There are 5 ways to turn a row about zero (a turn may also mirror it). The second row of each pair is the first, turned, with some noise. The first 45 pairs use one turn. New pairs use 2 turns, one after the other, and a turn may come again.
Some pairs, each with its turns in order after it:
[ 16   2  23 -16  10 -14  11  21]
[-15   1 -28 -23  11 -12  -1   5]  J_266

[  8  29  -4   4  -3   0  -1 -41]
[  2  15   2 -36  10  28  10  14]  J_475

[  7  13   3 -14  -4  -2   3  -3]
[ 7  3 -4  1 15 11  9 -4]  J_475

[ -8  19 -12 -35  -6 -64   0   5]
[  6  27   7 -38 -29  -5  42 -34]  J_613

[-24  -3  38 -28 -12   1 -16   0]
[ 17  18 -21  19  23 -16  -6  27]  J_475

[  8  -3   9  -7  67 -28  -6  -5]
[ 16   4   6 -63 -13 -31  17  10]  J_266

[ 42  -4 -33   2 -13 -27   5   4]
[ 12   2 -26  43  -7   3 -18 -21]  J_231

[ 12  34  18  36  -1  -1 -39 -52]
[ -7 -30  47  11 -25 -31  11 -47]  J_266

[  8   2  12 -34   2  49  -6  40]
[ -7 -24   3   9  66   8  25   3]  J_613

[ 67 -40  19  15  11 -19 -46   5]
[ -8 -45  -3 -57  14  29  29 -46]  J_266

[-16  49  -7 -13 -34 -41 -11 -11]
[  1 -24 -11  24 -40 -23 -50  -7]  J_266

[ -2   8   2 -25 -23  20  -8  15]
[-10   7 -13   0  32   2  24   8]  J_613

[ 11  15  31  -3 -67  -9  25  -3]
[-49   9 -32  39  -7   4 -26 -34]  J_266

[ 21   6  13  49 -23 -43   7  -7]
[ -5  -8 -31   8 -39  -2  18 -50]  J_266

[ 30 -16 -13  17  16 -12 -21  14]
[ 13 -27  -8 -27  -5  17  25  -8]  J_266

[-40   2 -67 -34 -40 -45  10  67]
[-71  -3  -7 -86  -6 -14  53 -19]  J_613

[-4  2  8 15 38 -3  0 -1]
[-25  10  15 -13 -15 -11 -11 -11]  J_231

[-67  22  12 -67  22 -23  10 -67]
[ 78   6 -31 -19 -27 -70  47  -1]  J_613

[ 43   0  30  49 -33  42   3   5]
[-35  48  10  33 -40  39   5   4]  J_475

[-12 -31 -12 -13  67 -44 -11   1]
[-51  -9  -4  -4 -71   3 -18  -5]  J_231

[ -2   4  67 -23 -12  30   6  23]
[-34  15 -13   7  60 -30  -7 -14]  J_266

[-16  67   8  -7 -19 -25   6  32]
[ 31 -42  11  -4  22 -34 -47  26]  J_231

[ 4  5  8 -2 21 19 20  1]
[-11  -7   4  13  -1 -20  21   4]  J_756

[ 12 -35 -10  36  16  -2 -14 -16]
[-19  -7   1 -14 -43   2 -35   3]  J_475

[-67   6  15  10   3  -6 -38 -37]
[-18 -27  45 -40   6  52  -3  22]  J_231

[-19  22  11  67  11  22 -28  -5]
[-18  47   3 -28 -50 -25  19  12]  J_475

[ 10  -8  26 -67 -60   9   3  61]
[  3  23   0  81 -38  11 -55 -26]  J_756

[ 50   4   4  28 -44 -14  60  -2]
[  8  23 -75  34  33 -10   5  25]  J_756

[ 27 -19  67  29  12 -32  -8  -1]
[ -5 -45 -22  19  25  58  16  12]  J_756

[ 19  22  -4   6 -52 -39 -33 -58]
[ 52  14  30 -32 -10  56  -7  44]  J_475

[ -2  61   7 -67 -51 -25 -16   5]
[  5  76   0  26 -54  42   0 -29]  J_756

[  0  27  48 -13  19  17   0 -15]
[-10 -16  42 -14  13 -33  21  -5]  J_231

[-48  -2  11  16  37  -5   4  40]
[-12 -54  38   0 -20 -17  22   7]  J_613

[-12  18   1 -12   3  -8 -25  12]
[ -4  10  22  -6 -19  22  -6   3]  J_756

[ -1   7   7 -15 -13 -23   2 -26]
[  0  16 -14  -4   6  21  10 -26]  J_756

[  7 -17   2   1  -8   8 -34 -34]
[ -1  18   7 -18  -4  10 -37  26]  J_475

[-25 -12  43   9   5 -10  29  35]
[ -3 -11  25  48  39  15  -3  11]  J_756

[  8 -25 -45  -3   1 -43  18   3]
[-14  -4 -12 -48 -29  13 -16 -31]  J_613

[ 23  37 -17 -29   2 -51 -43  -6]
[-30  34 -11 -30 -41  47  -3  -1]  J_756

[ 26 -13  -8  -4 -25 -18 -37   7]
[-15 -16 -22  39  13  15  -2   6]  J_231

[-14 -47 -57 -31  66   6 -26  22]
[-48  -5 -66 -38 -63  19   1 -19]  J_231

[-10  26   2  23  -3  22  -7 -27]
[  5  17   3  17   2 -30 -18  25]  J_613

[ 21 -14   3   0  -1 -41 -11 -57]
[-10 -13  36  44 -23  33   5 -24]  J_231

[ -2 -10  67  35 -45  -1 -19 -13]
[ 12  44 -19  31 -41  18   1  56]  J_475

[ -7 -35  13 -57  18 -38  47 -29]
[ 65 -22 -32 -40 -28  17  22 -21]  J_613

New pairs. What belongs after each?
[  9   7 -58  -4  24  11   1  19]
[-15  -3  10  57  -5  -5   0 -29]  J_266 J_475

[  2  -7  29   1 -25   4  11   6]
[-20   9   7 -10 -29  12  -5 -11]  J_756 J_475

[ -2  67  -8 -11  61  67   4  -2]
[-66 -48  -2   7   8  69  26  24]  J_613 J_756

[  8  19  -5  11   0  -2  -3 -41]
[ 28  -1 -11  34  -3   0 -13   7]  J_231 J_613

[  2   8  17  24  -3 -41   5 -11]
[ 6 24 19 27  2 18 20 20]  J_613 J_475

[-14 -14   2   0  11 -16  24 -10]
[17 13 -9 -8  5 28 -3  6]  J_475 J_266

[ -8 -20  -2  -6   3  16   4  38]
[ 17  33   8 -13  19  12   3   7]  J_613 J_266

[ 51 -22  41 -33  -1 -11  35 -20]
[ 22  24  28  19   2 -30 -57  36]  J_266 J_266

[ 51   9  42   7 -43   3 -11 -14]
[-35  49  19 -15  -9  -3  38 -28]  J_613 J_475

[-27 -19 -16   5 -48  -1  -4 -13]
[-24  19  -2  15  11 -31   2  43]  J_475 J_231

[  1  -6  -8 -22   2  -1  10  -5]
[  8  13   3   8   9 -15   1  -6]  J_266 J_475

[  9  35 -29  20  43  12 -14  43]
[-44 -10 -24  32  32 -15 -40  16]  J_266 J_756

[-33  17 -22  12 -14 -10 -24 -13]
[ 23  -3 -29  31  16  20   2 -17]  J_475 J_475

[ 22 -20  -9   9  -8  -7 -25  67]
[ 16 -15  39 -25 -20 -46  13 -30]  J_231 J_475

[ 47   1  12  49  -2 -16  17   5]
[-13  17 -37  -4  21  -6 -13  51]  J_475 J_613

[-12   3  26 -22  54   0 -34  20]
[-23   8 -16  46   0 -17  -1  51]  J_756 J_475

[ 11   8  -8 -21 -22  28 -27   7]
[-21  40 -20   9   0  18  -1   1]  J_756 J_613

[-20 -27 -39 -11 -48   3   6 -14]
[ -1 -36  14  42  -8  37  24   0]  J_475 J_613

[ 10   6 -17  -5  36   2  36  15]
[ 11   8  16 -16 -35  31  18 -11]  J_475 J_231

[-35   5   1  -3  -8  29 -35  16]
[  8 -38   1 -19  26 -11  15 -24]  J_231 J_613

[  9  -7   3  14 -19   4  22 -13]
[ -4  -6 -27  -9  21  -5  -1   3]  J_613 J_231

[  0  14 -27   1  -4 -23 -37 -35]
[  9  17   2  29  -8  21 -35  33]  J_266 J_475

[ 22 -25 -34  -7 -34  14   3  33]
[-48  27  -2  17 -19 -14   6 -35]  J_756 J_613

[ -8 -21 -28  31   6   3   2 -14]
[ 26 -19   6   1   3  15 -28 -17]  J_613 J_266

[  1 -14 -14 -49  -3  19  36  17]
[  2  22  10   4  13 -51  15 -34]  J_266 J_475

[-16  34  29 -67 -23   9  20  -1]
[ -3  29 -14  56 -48 -22  19  11]  J_231 J_231

[ 25  11  35  -8  11 -42   0 -54]
[ 24   1   7  39  55 -10  -7 -37]  J_613 J_231

[-29 -34 -18   4 -30  13  51 -13]
[ 21  -9 -32 -58 -20  12 -12 -23]  J_756 J_475

[-67  -3   0  22  17  46   1   3]
[ 12  10 -13  21  77  -9  -2 -23]  J_231 J_475

[ -9   2 -11  -2 -16  67 -14  -4]
[ -4  39 -11   2 -26  52   1 -18]  J_756 J_613

[ 16 -31   2  47  -4   1 -33   7]
[ 47  23  -8   2 -18  29 -19   1]  J_475 J_756

[-27  -8  -5 -24   0  67   7  19]
[-21 -28  36  13  -3   4  26  53]  J_266 J_756

[  0 -40  -2 -28 -33  -9  26  -3]
[-41  44 -11  -5   5   6   2  17]  J_475 J_231

[ 6  4 44 -2  3  5 67 25]
[-15 -28  52  -2 -39  -2 -42  23]  J_756 J_613

[ 32  26  -7 -15  16  51  12  20]
[ 13  34 -18   9  42  18 -37  19]  J_756 J_756

[-45  -1 -23  49   4  38  23 -27]
[-53 -24  36  -5  26 -34 -25  26]  J_231 J_266

[  9  16  29 -11 -37  16 -23 -15]
[-33   3  33 -16 -10  33   1   7]  J_266 J_231

[  0  14  28   3   7 -27  10 -44]
[-15  18  -3   3  20 -14   8 -48]  J_231 J_266

[ 67  -3  -6 -31   8   2 -18  -7]
[-30 -17   6 -28  36  19  25 -42]  J_475 J_231

[-10  67  30  67  -3  -3 -26  -2]
[ -5   8  41   6  44 -31 -43  64]  J_613 J_231

[ 18 -33 -12  57  13   2 -11  -6]
[ -9 -38 -13 -17  15  11   7 -53]  J_756 J_613

[ -1  50   1  -2 -29  12   4 -33]
[ 34   6 -10  22  -6  -8  -4 -54]  J_266 J_266

[-19 -17  44   4   1 -44  -2 -14]
[ 24  51 -12  -5  -5 -25  -4 -25]  J_266 J_613

[-10 -35  -2  27  67  -1 -49  14]
[  6 -65  -3  37  -3  55 -16   9]  J_475 J_231

[ 25  -1  17  -4  41  -6 -10 -18]
[ -1  16   6 -31 -32 -21  -9 -22]  J_475 J_756

